The first 7 rows are patterns. Each new row is the sum of 2 different patterns, raised or lowered, with some noise. Before adding, each is slid sideways (what falls off one end comes back at the other) and multiplied by a number that may be negative. Names go in the order of the patterns.
Some rows, each with the names of its patterns after it:
[-16   3   8  -3  14  11  -4  10  -1  12  -4  -4   2   2   6   4   3  -9
   1  10 -26  28   1   9   4 -26   0   0  13  11  -9   1 -14  19  17] => (5)
[  5   7   2   2  12  -1  12   3  37   3  37 -32   1   6   4   6  -3  -7
  -8  19 -16  -1   2   3  21  16  37   0   0 -23   4  -5   4   0  13] => (2)
[ 21 -14 -23  -8  11   0  34  27 -24 -16 -26  22  -3   7   6 -28   8   1
   3   7  -3  -2 -37 -11 -11  37   6  -9  20 -19  -5   0   4  12  -2] => (6)
[ 33  -1  -1 -26  10 -11   5  14  -3  10   3   1  -4   2  15 -16  11   5
   9  -4  11  -1 -27  -5   8 -23   1  -1   3  -7   5 -10 -17  -6  -4] => (1)
[  3  -8   1  -5  11 -18  -7   9 -37   0   3   2  37  -5  -3  -6  -7   9
  -5  20  -3 -14   3 -24 -10   1  -6  -3   0 -18  17 -37   2  -6   7] => (0)
[ -4  12  15 -10  10 -24 -21   0 -23  -3  -6   8  12  -5 -17  -1  20   4
  22 -13  16   1  -1 -21   7 -14 -13 -14 -30  -1 -22 -27   6   4  14] => (4)
[  3  17  11  -2   2  33 -37   2 -16  -5   4  17  -8  31 -10  12   9  -9
   2  -9  -7 -31  -6 -20  22   0  37  13 -11  -3  -3   9   0 -14 -15] => (3)

New rows. What belongs after each?
[-39  -1  -8 -23 -12 -25 -37 -37 -35 -18 -45 -42 -30 -25   1 -26 -29  -5
 -28 -13 -29 -45 -20 -18 -22 -49 -37 -47 -19 -41 -29 -25 -23 -38 -10] => (5) (4)
[-74 -22 -71 -24 -35 -47 -19 -33 -27 -33 -12 -19 -33 -48 -33 -60 -51 -16
 -37 -57 -47 -27 -44 -20 -42 -48 -53 -28 -45 -79 -12 -42   4 -34 -41] => (1) (3)
[  6 -34  -4   9 -22  20  -3  -1 -23 -11 -18   3  13  16   7 -12   3 -18
 -16  11  24  24 -17   0 -15 -12   5  -5   2  11  -7   9   3  34   5] => (2) (6)
[-37  13 -29   5  -3 -11  -6  -8   5 -22 -23 -45  -2 -17  -8 -31 -27 -12
 -44 -17 -24   0 -24  -1 -10 -19  24 -25  -3   0 -20 -32 -26  12 -21] => (1) (4)
[ 11   3  10  -4  14   3 -22  -5   8 -12 -14  14   5   1   8 -22 -14  -6
   6  35  -2   0 -29  20   2  -3  15   4   8  11  10  -3   9  14  -7] => (5) (1)
[ 14  14  13  11  -3  26  -4  19  29  -2   6  -8   6  -4  -5  17 -12  24
  17   6  16  11   9 -16  -8  11   4   3 -11   0 -20  15 -15  -6   1] => (1) (4)
[-12 -43  -9  -1  14  -8   3  -4  -6 -24   2 -14  -7 -13 -12 -11 -14   8
 -37 -11 -22  27  -1 -11  -2  -9   5  14   9 -22  -7  -3  -4  11 -29] => (2) (1)
[-4 20 24 28 27 20 32 25 27 28 14 31 -7 30 24 31 74 27 19 40 20 35 21 47
 18 24 42 16 23  4 24 27 48  9 47] => (1) (0)
[-18  -7  13  36  29  -4  12 -11   5  28   9  13   2   5   4  21  48   9
  22 -18   3  22   0  21  17   8  14  -2   8  -5  23  31  17   2   4] => (5) (6)
[ 23 -46 -31  -2 -38   0 -26 -29 -15   1 -20  -7  18  -6  21 -22  18 -48
 -23 -26 -10 -17 -20 -15  10   4 -10 -27 -21  -2 -19 -33  26  19   3] => (2) (3)
[-10   6  25   0 -25 -12 -13  24  -6  -2   4  40 -25  16   1  12  29  15
  15  47 -10   6  -3   0  -8 -18   5 -27  19   9  15  23  27  16 -11] => (4) (3)
[  5  -6   4  -2   6  -1  -3  26 -17   7 -27   5   7  15  -4   7   6 -21
   3  -1 -24   3   8   5  17  11  -5  -4  -8   9  -7  16  18  -5  -2] => (1) (0)
[ -8  -7   6  -2  15   7  39   5  11 -12 -13 -33  -4   7   5   6 -17  14
 -10  15  -3  -5  -2   2   3 -27  39 -10  12  14 -25 -10  10 -20  35] => (0) (3)
[ 33  53  28  33  24  24  35  27  47  38  21  28  29   6  30  22  30  51
  16  45 -10  25  32  38  44  11  22  39  40  10  28  31  -8  35  29] => (5) (0)
[  8   0 -24  -1  20  42  15 -10  36 -11  11  21  15  28   9  29  -1  -7
  17  13  19  45  40 -13   4 -13  14  10  20   4 -10  18  14  10  19] => (6) (1)
[ -7  13   9 -13   9 -23 -25  15   9  14  -8 -13  11 -11  17 -12  -7  -3
 -10  -1 -10  33   7  -4 -10  -9   1 -20 -13   3  -2  -4  -8 -10 -16] => (6) (0)
[ 11  -7  20  11  -5  15  -4   8  16  19  -3  19   4 -11  -4   7 -13   3
   6   7  -1  -1  -5  -4 -22  20  30  10   5 -38   9  -6  16  21  -8] => (5) (1)
[  5 -17 -18 -15 -26 -17 -35  -8 -21   3  -7 -26   3 -11 -15 -14 -35 -12
 -15 -11  -5 -24 -13 -46   1 -25  -2 -11 -11 -15  -7  -6 -10  -2 -24] => (5) (2)
[ 19  40  -4 -13 -19  18  -1  20 -10  24   6   7 -16   9  -1 -13  -3 -20
  30 -15   9 -23   5  17   0  13   8 -15   2  -1 -31   0 -15   0  13] => (2) (4)
[  2 -20  20  -8  11   7  28  -2  18  23  13  37   6  47  33  21 -22  -6
  11  -2 -10   9 -13  20  33  -7  22   9  11  11   3  34  18   6 -29] => (2) (4)
[  8 -19   3  22  34  -4  20   2  -9  21 -17  25   2  12  -1 -17  22  -5
   4 -12  21   1  -2  55   8  -7  24 -24   8   1  14   4   8  21  -6] => (1) (0)
[48 47  3  1 10 34 17 24 27 -7 30 38 25 24 29 18 -8 10 17 47 30 23 40  5
  1 21 26 42 18 43  9 -3 17 26 21] => (6) (1)
[ 16  29 -22  19  -3  13   9  29  12  35   5  21  18   6  22   8   3  10
 -10   1  21  13  60  25   9   4   3  31  14  13  -9   6  38  21   8] => (5) (3)
[  5 -10 -15  11 -11  17  -5 -11   2 -31   2  -3  -9  -5   3 -24  16 -14
   5 -12  20   2  -8   0  -1   7  -9   3  13 -33 -24   5   1  52 -11] => (1) (0)
[-35 -16  -4 -18 -18 -26 -21 -17  29 -29   0  -6 -10  16 -12  36  22 -11
 -50 -33  -4 -44 -14   0 -24   3  -2 -12 -11  -1   6 -18 -35 -12 -28] => (6) (4)
[-19 -26 -23 -33 -30 -20 -28 -21  -5 -19 -17 -47 -12 -53 -34 -27 -21 -29
 -27  -2 -12 -22  -7 -36 -28 -25 -17 -44   3  -9  -9 -16 -52 -31 -20] => (1) (3)
[33 34 18 43 17 64 26 31 38 37 61 33 40 35 10 56 40 56 14 32 50 10 24 47
  1 27 41 32 31 31 32 22 27 32 62] => (5) (1)
[  7 -27  14 -16 -17 -28 -38 -12 -29   4 -27  22  -2 -30  19 -17 -14 -19
 -62 -19 -10   0  -2 -24 -11 -17 -34   0 -29   7  -4  -8 -14   2 -23] => (0) (3)
[-28 -41   1  -1 -11  -9  -1  -1  12 -17 -17 -27 -15 -11 -41  24 -12   4
 -15 -15 -17 -27 -16  -2 -16 -18 -27 -15  -6   8  25 -15   7 -43   4] => (5) (3)
[ -1 -29  -9  19 -40  27  -6   8 -13   0  -9 -20  -5 -17  44   0 -12   1
   7 -16   1 -20  -2   8   6   2 -15   2  -5 -20  15   1  25   1   5] => (1) (0)
[-33 -15 -36   8 -18  -2  -2 -29  -5 -11 -10  -5  -5 -10 -44   0 -36  16
 -10 -18  23 -23 -12 -17 -13   5 -13  16 -34 -38  -3  -3 -12  16   1] => (5) (6)
[ 11 -40 -32 -27  -6 -16  -2 -28 -56 -30 -21 -32 -34 -23 -38 -42 -22 -37
  25 -20 -29 -17 -51 -27 -15 -25 -36 -33 -25 -28 -63 -33 -17  -8  -4] => (6) (4)
[ 24  13  13   6 -11   1  17 -10  26   3 -14  -6   4  24   8  12  14 -29
  11   4  10  12  -5   8 -36  -3 -31  38 -16  24  24 -13   1   2  15] => (2) (6)
[-35 -33 -21 -46  -5 -69 -36 -43 -31 -30 -42 -44 -48 -22 -50 -32 -35 -43
   2 -48 -10 -45 -37 -33 -33 -39 -43 -47 -18 -31 -20 -52 -48 -13 -40] => (5) (2)
[  3  -3  27 -16  24 -59  -9   4 -13  16  -2 -17 -14   7 -28   2 -25  21
   6   9  18 -17  -4 -33  -4 -24   6  -7 -10  26  -5 -12 -10 -32  -7] => (2) (0)
[ 19   0  34  20  38  -8  10 -21   3  -6  -3   3   5  -5  15   9  17  15
  12  28   2  43  -3  27 -19  -6   8   6  15  10  -3  -8  22   4   7] => (2) (4)
[  6 -41  -6   0   7  35 -16  19 -30 -13  -1  -9  37  -2 -13 -10 -35  -1
   0   5 -21 -16  -4  13 -45   4 -21  -4   7 -20   2 -17  13 -15  -9] => (5) (0)
[-33 -21  -2  -2 -10 -12   2  -7   2  13  -8  -3 -30   2 -23 -18 -13   3
  -9  11   5 -21 -11 -24   6  -8  15  -7   2 -28  -8  -5  -6  -8 -15] => (2) (6)
[ 16  27 -11   5  -5   0  13  39  19  43  22  10   2  22  36  21  -2   1
  -1  13  40  22  32  30 -14  12  -1  27  16  31   6  39   8  27  46] => (6) (3)
[-30  -1  -4 -10   7 -10   6   4  10   1  -4   1  -5   5  12  30  -4 -14
 -21 -14   2  -8  -3   7  10  -4   8   7  14  13   5  12  38  -5  18] => (2) (4)
[-20 -24 -14 -18  18 -15 -12 -49  -1 -38  13   1 -10  -3  -7  -6  -8  -6
  -9 -11   0  -7  -2 -24 -10 -28 -28 -15  11 -26  -4 -11  -5 -22 -10] => (2) (1)
[-55  -3 -15  -4 -34 -15 -21 -35 -32 -40 -27 -16 -12 -27 -39   8 -54 -29
 -39 -21 -33 -15  -4  -2 -36   5 -20 -28 -26 -24 -33 -31 -10 -29  -5] => (1) (3)
[-11 -11  -4  37 -18 -11  17  -7   4  -7   3  -6  13  31 -29 -20  -3   6
  13  40  20 -17 -18 -14  15  -9   6   4 -22  11   2  -7   6   5 -25] => (5) (6)
[  0  -3   1   3  26   8   3  16   0  10  -3  14   1  32  12  30 -19 -17
   2   2  19  -8   3  -9   6  -8  -5   1   3  16  11  19   6  -3 -19] => (2) (1)
[ -1 -19 -20 -11 -13 -25 -36  29  -9  14 -16  -2 -25  -8 -51   0 -31 -27
 -14 -36  -4 -21  -7  -3   6 -18 -15 -30 -12 -10  -2 -26 -34  -7 -17] => (4) (3)
[ -7   0 -16  10  29  -3 -15   9 -52 -20  24  16  46 -20   2  -8  -8  32
 -10  13  -2 -14   5 -14  24  11   4 -33  -4  -1  -3  -7   7  -2   2] => (6) (0)
[ 16  27  13  12   4  -6  23  36  19  56   0  19   8  21  31  20  31  20
  14 -16  17  44  49  14   3   8   8   4  18  16  14  15   5   4  16] => (6) (1)
[-18   3  14  33  16   9 -17  10  24  -8  11   2   7   4 -19  29  -9  27
  27  11  -9  12 -35  -7  21  13  31 -12  12   6  18  30  13  -5   1] => (6) (3)
[  6  23  -4 -11 -13 -15  -5  -7   0   3   5   5   2  14   2  18 -26   4
 -23  -3   3   8  -1 -26  -4  11  -7  -1 -13  -9  -4   0 -26  10  -6] => (1) (3)
[  5  10   9  12  22 -18  59 -12  13  -6   0  32   7  13 -12  20  18  -2
  50  -4  -5  14 -31   5  13   6   8   3   5 -12   2  24   7  30  15] => (5) (0)
[ 21   0  13  -3  22  -2  43  32  45 -34  29   9   9   9   9  -5   7  40
  -5  11 -22   9  27  44  35  12   0 -29  12  -9   9   7  23  14   1] => (2) (1)
[ 13  31   0  27  17  12  -2  18   3   4   7 -10   8  12 -21  20  14  22
  23  24  29   2  16   3  -2  22 -14   1  15  20  23  11  -2   9  32] => (5) (4)
[ 28  -2  35  14  44  44   5  15  -9  40  25 -10  27  15  30  43  25  25
  28  18  21   4  15  28  16  10  17   3  16   4  24  -9  59  11  35] => (5) (4)
[-23   2  -5  -3  20 -17   2 -13   4  23  10  43   5   0 -14   5  -6  15
 -13  35   1   9  -2  -1  13  -1  11  -5  40   4  17   1   1  -2   2] => (2) (0)
[-41   5   6 -11   1 -14 -20 -39   4 -38  12  -7  28  22   0  23 -10   5
 -26 -13 -23   2   4  16  -2   3  22 -35   4 -19  -2   1  38 -12  54] => (2) (3)
[-13   0   6   4 -12   5  11 -27  -6 -12 -10  -2  17  -5   7   4   2   5
 -13   1 -11  -5 -11  -3 -12  -7  -3  16  21 -14   1  -7  -3  -2 -16] => (1) (3)
[  4  -8   9  -5  10   6 -19   0   8   8 -10 -11 -24 -15  18  10   9 -14
  15 -24  -4   2  -9  -4   1  -9  15  -7  21   8  -1 -19 -11  -5 -29] => (6) (3)
[ -2  -3   1 -21  -5   8 -34  -9 -25 -16 -34 -10  -5  11   3 -12 -13   4
 -43  -8  -9  -4  21 -17  -6 -21 -14 -29 -11 -22  23 -17  -6 -23 -20] => (2) (0)
[  3   0   3   5   1  -4   3  10  21  -5  36 -56  -4   5   3  30  -9 -13
 -12  14 -10  -8  12  -2   7  18  18 -11  -1 -28   0  -6 -10  10 -14] => (2) (0)
[-12  49 -20   5   0 -22   0 -15   0 -37 -21 -20   2  -8  30   1 -18  -7
 -20  14 -28 -18 -26   3  12   1  -6  -7  33 -53  -6 -18 -31  -4  16] => (0) (3)
[25 20 21 27 10 10 28  2 27 12 14 15 18 16 12 15  9 34 25 -5 25 23 18 21
  5 14 23 25 24  8 17 14 20 34  5] => (5) (1)
[  9   0   6  19  30  -5  12  -4  14  -3 -26  41   3  26   3  12  -8   7
   0  17  -6  -4 -12   6  14  17  38   8  27 -25   4 -17  -7  31  16] => (0) (3)
[ 15  15  -4   7 -17 -20  -7 -20  -3  15   7  12 -18  -8  -6  21  14  20
  -4  18   5  -1 -14  16 -19  -1  -5 -17  -2 -11 -19  -6   5  20 -13] => (1) (4)
[ 25  38   7  58 -10  32  15  17  31  41  29  47  13  44  12  19  31  18
  43  -6  20   5  42  35  57  54  18  15  26  20  20  13  10  28  43] => (0) (3)
[ -7   6   4  16   1   4  11  17  -1  13  17  17  24  10  19  28 -19   5
 -26  31  -1  -8  13  -2  28  29  15  16  20  14   1  -2   0  14 -14] => (2) (4)
[29 19 34 16 37 25 47 48  3 25  2 26 24 41 19 55 19 27 47 10 22 12 20 -9
 21 30 48 20 78 36 20 21 30 31 32] => (1) (3)
[ -6  -1  11   5  21   5 -14   5 -13 -19  18   0   7   7 -22  15 -27  13
   7   4   8 -11  17   6   6 -10   2  11 -19   9   3  11  33   5  -1] => (5) (0)
[  5  -3   7  11   2  10  -8   4 -13 -12  21  -5   5 -28   1  12 -14  -2
   2  10   1   7  -9  -3   8  12 -11  -1  -7 -30 -24  -4   6   0 -31] => (6) (4)
[  4  13  -6  25  16   7  24  16  13  -7   8   8  18   3  -2  -2  -5  35
  -1   3  22  22   9  18  22  15  34  20  26  28 -12   5  -1  25  -7] => (1) (4)
[-15  -6   1  13  10  -3  20 -15 -11  13  -1  -3   0   7  -6   7  13  10
  -2 -27  -3  21  22  10 -16  -9 -14   0 -13 -10  -9  -5   7 -28  10] => (2) (1)
[  0  -7  24  -1  -9  14 -28   9   1  40  17  10 -24  -3  19 -25  16  17
 -27   3  -3   6  17  12  21   7 -10  14 -26   0  20   7  30 -30  -2] => (6) (0)
[-49   0  -2   2  14 -17   8 -14 -12   3 -21  13  -8 -19   3 -13   2  19
 -25  37 -11   1 -18 -19   2  -1  -5 -31   4 -14 -12  16  -9 -13  -1] => (0) (4)
[29  6 22 41  8 36 29 47 20 50  3 14 27 26 58 26 19  1 44  6 31 38 28 49
 39 47 24 25 27 17 31 31 32 29 37] => (2) (1)
[ 17   9   6  -1  -7  -4  25  27  16   2  17  -3  -1  14   2  -4  -5   4
  -2  16  39  10  23 -18   2   4 -13  17  16   4  -9  -5  -6  -4   4] => (6) (4)
[39 28 39 15 50  9 37 47 47 55 56 45 52 57 39 64 43 63 31 34 33 26 35 43
 33 44 64 42 44 68 42 28 28 11 51] => (0) (4)
[-12   5 -16   0 -12   2 -16   2  25   1  -6  18  -2   0   3   6 -10  24
  -2   7   1 -26  14   2  22 -17   6   0 -10  11 -19 -12   9   3  -7] => (5) (1)
